There are 4 ways to turn a row about zero (a turn may also mirror it). The second row of each pair is the first, turned, with some noise. The first 28 pairs use one turn. New pairs use 2 turns, one after the other, and a turn may come again.
Known pairs, each followed by its turns in order:
[ 12  -5  -3  21 -19 -21]
[ 22  14  10  13 -13 -18]
Q_420

[-31  -4  13  -1   5  -4]
[ 25 -12  -3  -1  17  11]
Q_833

[-30   1   9  19   5  -2]
[-13  -6  27 -20  -7  13]
Q_792

[ 31  14 -13   5 -15  -7]
[-33   6  13  -3 -14  -7]
Q_833

[-23 -19   5 -36   2 -10]
[-31  29 -12 -14  -6  10]
Q_420

[ 17 -31 -10 -12  10  -8]
[-17  -4  33 -10  15   2]
Q_582

[  3 -15 -15   8  -8   0]
[11 -4 21  1 -3  7]
Q_582

[ -7 -20  28   0   5  -3]
[ 24 -11   6   0   9 -17]
Q_833

[-31   7  14  -8  23  -8]
[24  4 -6  0 33 13]
Q_833

[ 26 -11  24  -5 -25  10]
[ 21  15 -14 -12  -2 -31]
Q_792

[ 25 -11  -4   9  -9   6]
[  5  18 -25  -8   3  -6]
Q_792

[  8   1 -24 -12  -1   5]
[  4 -22   9   6  13   7]
Q_582

[  0   9   1 -10  -4  24]
[ 14 -19  -9  -4  -8  -4]
Q_792

[ 3 -1 17 18 15 -1]
[ 10   4  15  18  11 -10]
Q_833

[ 33  23 -12  21  -2  18]
[-40  14   5  27 -11  -6]
Q_833

[-16  -6   9  -1  23  12]
[  2  18 -12 -11  18  12]
Q_582

[ 14 -17  -5   4  16  10]
[  9 -15  -1  -5 -16  18]
Q_420

[25  5 20  2  6 10]
[ -9   9   1  12   9 -29]
Q_833

[-29 -23   5  17  -7   7]
[ -5   1 -34  15 -14 -14]
Q_420

[ 20  -4 -64  17  18   1]
[ 39 -36  32  -7  29  -4]
Q_582

[ 19 -25 -16  38 -17  14]
[ 30 -25  -3   7 -37 -22]
Q_420

[ 15 -13 -10  23  20  28]
[ 13 -38 -10   4 -16  13]
Q_420

[-18  -7  13  -9 -17  20]
[-7 16 -8 18 -4 26]
Q_582

[ 27  26 -30  38  13   0]
[  9  23 -25   0  -5  51]
Q_792

[-27   8  21 -11  34 -25]
[-16  -1  46  25 -20   2]
Q_792

[-18  -3  -4  -6   5   2]
[ 1  1 -7 -8  4 18]
Q_582

[-28  11  18 -20  -4 -40]
[ 1 -1 50 20 16 -6]
Q_792

[-22 -28  21 -11 -29   5]
[ -8  23 -34 -20  -8 -20]
Q_420

New pairs, each followed by its turns in order:
[-11   7   7  21  33  22]
[ 28 -28   2  28   4   7]
Q_833 Q_420

[ 12   8 -19  15   7   4]
[  4 -18 -18  -4  -3  11]
Q_792 Q_792

[-13  18  14  20  17  -1]
[ 10  -1 -11  28  17  13]
Q_582 Q_792

[-10   2   9  12   5   2]
[ -2 -16  -5   7   4  -3]
Q_582 Q_582

[10 21 59 -6 12  3]
[-16   5  12 -17  16  59]
Q_582 Q_833

[ 7  9 -5 17 14 -4]
[-1 13 -1 21  4 -3]
Q_582 Q_792

[ -7 -20  -5  -8   3  44]
[ 30 -21  29   6 -11  -6]
Q_833 Q_582

[ 6 24 -4  3  2  8]
[-11  18   6 -15  11  -1]
Q_420 Q_582

[26 -2 -7 42 10 -3]
[-23 -25  19 -12  25 -16]
Q_792 Q_420

[-11   7  15  -9  31  27]
[  0   7  -3 -27  29 -23]
Q_792 Q_792

[-1 -8 -8 -7 20  1]
[  0 -13 -17  11  -6   1]
Q_420 Q_833

[ 11 -28  18 -20 -20 -11]
[ -8 -17 -10 -36 -13 -18]
Q_792 Q_582

[ -3 -15  -1  14  16   3]
[  2 -20  11  -8  10   0]
Q_792 Q_792

[-13 -10 -11   7  -4   7]
[ 10 -10  -5  -8 -11 -11]
Q_833 Q_420

[-20   0  -4 -20  14  20]
[-10 -21 -22   4 -18  14]
Q_582 Q_792

[ -9  20  -8   6  -2 -22]
[ -2  11  10 -13 -24  -9]
Q_582 Q_420

[ 16   3 -15  -8 -30   2]
[ 11 -23 -17 -19  -2  17]
Q_833 Q_833

[ 29 -19 -10   2 -16  11]
[-19  -5  34  14  -7   5]
Q_792 Q_420

[ 13  -1 -21   4  19 -15]
[-11  -3  -5  28   3  22]
Q_792 Q_833

[ 45 -15  18  11   4  22]
[  5  30  42   4 -19  24]
Q_582 Q_792

[ 15 -25 -21 -14 -13  -2]
[-12 -26 -11 -23   7 -10]
Q_420 Q_833

[-19 -13 -15  -3 -38  30]
[ 34  27  -9 -24 -22   0]
Q_792 Q_833

[ 20 -31  -1 -13   9  12]
[ -6  -7  19 -17  -7  36]
Q_792 Q_833

[ 34  17   0 -40   0 -18]
[-34  18 -38  16  10  -7]
Q_420 Q_582

[ 14  -6 -37 -23  -3  18]
[-29  16   0   9 -23  30]
Q_420 Q_582

[ 26 -24   0 -16  -7 -13]
[-11  -5  34 -12  -9 -13]
Q_582 Q_792

[ 2 -7 -3 15  3 25]
[ 15 -13  10   6  14  11]
Q_582 Q_420

[-18   5 -10 -19 -23 -29]
[-17  14  14   6 -38   2]
Q_792 Q_792

[ -8 -24 -25  -3 -24 -19]
[28 26  1  9 16 19]
Q_792 Q_833

[-37   3 -19 -10  20  14]
[  0  26 -29  17 -22  -2]
Q_582 Q_833

[ -7 -23  -4   7 -34  -5]
[ 14 -22 -10 -13 -25 -16]
Q_833 Q_833

[-11 -19  -5   9 -16  13]
[-11   6 -17 -15  13 -11]
Q_833 Q_792

[-16 -10 -18   7 -30  19]
[ 31  23 -15 -11 -13   2]
Q_792 Q_833

[-15 -18 -14   9 -16 -15]
[  8   0 -16 -29 -11  -8]
Q_833 Q_420

[ 33 -19   8  41   4  20]
[ 33  21 -16  34   3 -28]
Q_833 Q_420

[  2   6  33 -10  12 -13]
[ 13  29  13 -10  13  -8]
Q_833 Q_833

[ -4  -9  17 -19   6 -16]
[  0  21   0 -18   0 -14]
Q_833 Q_833

[ -4  -3 -46  -2  12  12]
[ -1  14 -37   1 -12 -24]
Q_420 Q_420

[-13  -7 -29 -12   7   2]
[-10 -13 -20  16 -20   6]
Q_792 Q_420

[-23  -7 -19  12  15   6]
[ 16  13   5  24  12 -10]
Q_833 Q_582

[ -2  34  -9 -28   3   4]
[-12 -12  -4  19 -37   4]
Q_582 Q_420

[ -8 -41   4  13  31  -5]
[-15   4   0 -23  39  25]
Q_582 Q_420

[-70  -2 -18  22 -33  15]
[-53  -4 -35  24 -38 -27]
Q_582 Q_833

[  8 -20 -18   7   8  15]
[ 13  -2   8  19 -21  -9]
Q_833 Q_582

[ 28 -20  -5   2 -13  21]
[  4  21  21 -17 -24   3]
Q_582 Q_792

[  6   0   4  12  -8 -15]
[ 11 -10   1  -5  12 -10]
Q_833 Q_833

[ -4   3   4  22 -15 -14]
[ 11  13  11 -12   1 -19]
Q_582 Q_420

